There are 5 ways to turn a row about zero (a turn may also mirror it). The second row of each pair is the first, turned, with some noise. The first 45 pairs use one turn. New pairs use 2 turns, one after the other, and a turn may come again.
In the rows, 128 means zero.
Some pairs, each with its turns in order after it:
[115 145  86 107 107  95  93 112]
[163 139 108  76 121 130 108  99] -> H

[108 137 112 182 155  88 132 139]
[ 78 134 112 141 127 159  87 152] -> K

[ 48 129  96 141  92 161  81 142]
[185 169 139 129 182 100 182 148] -> R

[121 123 107 111 105 140 125 162]
[146 126 149 143 126  91 132 140] -> R

[ 72 140  87 128 127  91 146 132]
[146  85 152 118 162 138 181 137] -> R

[127 196 127 116 105 122 136 120]
[131 126 170 160 119 176 112 135] -> Q

[119 144 153  92 152  53 157 161]
[ 75 124  79  85 118 113 182 115] -> H

[121 140 137  81 140 215 128 137]
[202 149 148 172 166 146 134 135] -> F

[ 64 128  96 150  90 178 123 138]
[148 203 159 116 149 115  97  90] -> F

[ 98 160 165 114  85  88 134 112]
[ 84 170  87 144 120 131 114 166] -> F

[109 151 129  84 123  95 112 163]
[138 107 177 114 105 146 152 101] -> Q

[131 129 123 123 157 171 133 112]
[130 117 142 161 163 146 123 116] -> H

[106 143  88 120 120 154 127  74]
[154 133 135 109 172 162  87 119] -> H

[138 184  85 107 158 136 189  99]
[128 155  76 133 201 173 139 123] -> H

[141 106 159 127 164 112 115 177]
[121  70 105 151 151 128 109 107] -> F

[136 164 134 212 116 116 135  90]
[121  98  70 155 135 146 104 191] -> K

[118 129 106  92  66 127 145 139]
[121 116 143 176 125  85 163 152] -> R

[ 81  94 112 131 175 164 190  72]
[109 166 164 171 199  84 139 173] -> K

[ 65  80 124 138 140 160 151 123]
[117  92 105 118 145  85 163 181] -> Q

[151 163  70 140 163 104 186 131]
[124 199  77 135 174 142 158 119] -> H

[169 172 134 111 133 143 134 152]
[127 102 111 152 130 101  80 102] -> R

[109  90 133 114 145 108 157 102]
[ 78 116 128 116 143  94 137 131] -> Q

[128 121 137 126 119  76 143 108]
[111 105 119 141 161 158 131 112] -> K

[133  71 142 126 105 136 154 145]
[125 130 105 127 133 171 135  80] -> F

[146 106 121 158 106  69 105  94]
[ 60 133 132  90 144 137 143 162] -> R

[162  78 136 107 139 112 160 121]
[116 121 132 129 164  72 152 146] -> H

[158 110 129  86 104 103 101 119]
[146 124 122 114 128 156 169  84] -> K

[124 122 124 140 100 154 128 151]
[146 131 107 125 104 138 138 151] -> Q

[ 93 107 175 104 119 129 115 144]
[122 141  83 150 170 134 118 120] -> F

[146 185 141 145 121 137 144 113]
[122 132  82 153 125 161 107 151] -> H

[152 130 113 109 100 149  72 207]
[137 145 117  81  46 117 129  86] -> K

[137 120 124 157 108 122  87 148]
[169 148 126 105 109 116 111 128] -> Q

[141 123 129 117 140 166 126 156]
[164 114 139 150 137 140 120 116] -> F

[116 131 195 169 138 151 135  99]
[122 115 103  99 180 155  92 165] -> Q

[110  95 129  82 166 114 115 132]
[134 127 155  96  94 124 153  87] -> R

[143 190 122 134 193 100  88 139]
[125  72 150 141 130  67 105 182] -> F

[148  66 153 130 101 141 117  58]
[137 113 105 108 180 123 210 151] -> K

[131 133 149 136 188 151 130 153]
[169 124 120 103 111 147  90  98] -> R

[112 104 158 115 127 113  94  77]
[113  89 139 105 133 100  76 115] -> H

[114 151 102 142 180 146 122 156]
[176 112 144 107 154 138 100 106] -> R

[179 198 120 159 132 200 111 114]
[181 160  98 194 157 183 102 136] -> Q

[ 98 165 150 197 102 160 160  95]
[140  96  86 142 155  90  86 193] -> K

[ 73  93  58  83 124 148 146 171]
[103 209 141 129 136  74 114  67] -> K

[128 111 103 141 104 117 136 162]
[131 123 115 122  78 113 130 131] -> Q

[176 136 126 104  89  83 153 141]
[115 113  99 122  70 171 110 149] -> F

New pairs. What belongs after each?
[ 99 125 124 166 136 127 121  88]
[119  85 112 129 139 106  97 126] -> Q F

[128  88 168 141 169 103  90  97]
[134  86 106 109 162 115 138 192] -> Q F

[145 130 156 127 158 122 144 177]
[141 102 129 147 132 164 150 170] -> H R

[143  81 141 177  98 128 100 101]
[126  93 106  75 108 180 113 113] -> H K

[162 132  98 111 109  96 156  95]
[149 122 128 119 119  75 126  83] -> F K

[ 91 119 117 118 155 163 138 190]
[ 68 131 116 131  97 113  78 140] -> R R

[148 152 111 162 138 140  98  56]
[164 109  74 170  90 145 130 106] -> K Q

[152  90 117  56 134 149 139 106]
[ 78 125 183 148 135 154 167 132] -> H K

[ 92 125 177 119 109 174 143 121]
[147 111 108 134 172 174  89 117] -> F R

[119 163 177 132 100 115 131 145]
[181 139 110 154 147 139 134 108] -> Q F

[141 138  94 157 195 111 163 102]
[151 123 104 120  48 133 163 127] -> F R

[ 96 112 149 107 107 137  84 104]
[135 126 135  77 142 138 176 115] -> H K

[126 112 138  96  71 126  83 103]
[125 102 148 135 127 204 137 117] -> Q Q

[100 200 136 114  91 130 117 121]
[210 146 134 118 123 139 122 105] -> H F

[177 124 157 142 119  90 102 105]
[ 95 112 154  90 160 101 148 158] -> H R

[115 118 131 120 158 160 127 106]
[113 108 162 154 124 135 132 142] -> F K

[115 100 163 183 112 226 133 132]
[ 87 139 120 158 187 147  40 154] -> F Q

[130 166 124 113 143 107 112 104]
[124 132 135 101 159 121 161 143] -> R F

[165 160 106 212 108 160 146 107]
[218 127 116 150 109 156  84 126] -> H Q

[135 150 154 156 160 111 186 114]
[106 109 118 140 160 106 121  66] -> K F

[143 164 116 165 106 108 188  83]
[131 138 176 126  58 159 101 100] -> Q H

[139 132 179 141 107 118 153 150]
[131 150 156 104 101 143 163 145] -> H H

[118  68 163 109  90 147 136  99]
[137 153 106 114 105 186 135 183] -> R H

[ 88 111  87 136 136 107 121 130]
[111 132 163 133 162 166 134 128] -> H Q

[161 163 173 122 166 149 152 156]
[166 140 106  81  93  91 148 106] -> R F

[ 91 157  79 120  70 204 126 172]
[133 161  45 137 141 210 155 124] -> H Q

[ 88 122 159 118  92 148 115 124]
[128 102 127 140 126 140 187 140] -> Q H

[191 124 165 147 173 130 103  85]
[ 97 182 150 108 148  89 154 181] -> F H

[157 140 138  72 128 125 177 128]
[ 91 146  96  98 155 121  81 136] -> K Q

[151 107 107 131 143 170 152 165]
[ 88 151 111 173 127 133 135 158] -> H H

[159 153 130 126 159 108 173 139]
[101 107 101  90 138 115 129 166] -> K K

[116  44 129 163 114 128  90 142]
[119 121 126  64 170 173 172 112] -> K H

[ 94  80 106 131  92 116 178  51]
[160  88 120 212 127 132 156  67] -> F R

[128 125  85 113 124 118 134  82]
[146 128 118 146 128 173 105 159] -> F F

[132 144  82 137 139 114 151 154]
[156 134 147 128 126 119  95 168] -> K Q

[129 195 128 123 102 104 130 167]
[109  79 121  64 139 125 134 107] -> R F

[140 161 142 129 142 204 144 107]
[115 113  81 121 134 171  71 125] -> F Q

[130 137 157 181  77 167 118 151]
[121 153 101 124 110 142  51 148] -> F H

[109 137 145  86 115 119 149 137]
[107 107 160 125 144 144 140 156] -> Q H

[201 154 191 132 119 122 169  89]
[121 182 177 131 113 165 144 209] -> F H

[ 59 115 208 164 134  74  73 135]
[223 116  94 131 217 134 114 149] -> K F

[167 117 111 102 161  92 116 178]
[122  80 137  79 113  79 118 126] -> R H

[127 134 107  99 107 108 134  96]
[147 131 136 137 103 108 113  91] -> F K

[135  83 124 113 117 133 140  90]
[102 147 111  97 128 165 146 112] -> Q H

[ 77  92  81 152 122 132 125 124]
[141 127 105 133 152 125 151 199] -> F F

[142  78 156 125 147  72 123 143]
[ 93 145 192 125 147 114 159 127] -> Q Q

[153 140 155 144 120 176  71 132]
[112 154 125 129  70 162 166 102] -> K Q

[130  83 134 164 107 128 133  82]
[135 136 104  97  98 151 156  83] -> Q H

[148  53 140 111 123 101 169 163]
[129  48 105 110  88 137 157 139] -> H R

[132 154 107 161 138 168 135 146]
[151  84 131 142 115  93 137 115] -> R F

[ 91 111 176 125 113  93 131  75]
[125  64 152 183 110 113 140 139] -> F Q

[142 108 138 129 116  84 147 157]
[114 154 165 120 121 125 153 160] -> Q Q

[113  70 124  58 129 145  82 133]
[ 86 129  71 110 183 137 165 161] -> Q H

[113 155 138 161 126 156  86 130]
[158 171 113 115 132 138 121 166] -> H Q

[ 93 126 112  86 105 152 147 158]
[154 104 110 180 124 147 119  98] -> F H

[176  99 129 157 139 137 103 155]
[118 136 127 115 102 133  64 133] -> H Q

[192 134  96 140 111 160 169 143]
[103 126  98  58 101 145 117 160] -> R K

[181 100 108 131 142 109 115  92]
[120 151 184 142 131 166 133 108] -> K F

[145 130 140 144 164 194 133 107]
[ 94 129 120 107 116 129 129 199] -> H K

[148 121 140 120 124 106 140 189]
[155 137 101 132 157 104 166 109] -> Q K

[182 134  89 111 100 105 162 142]
[ 96 166 152  97  98 120 166  99] -> K F

[120  15 121 151  94 213 176 136]
[ 25 112 122  71 156 176  79 190] -> K F

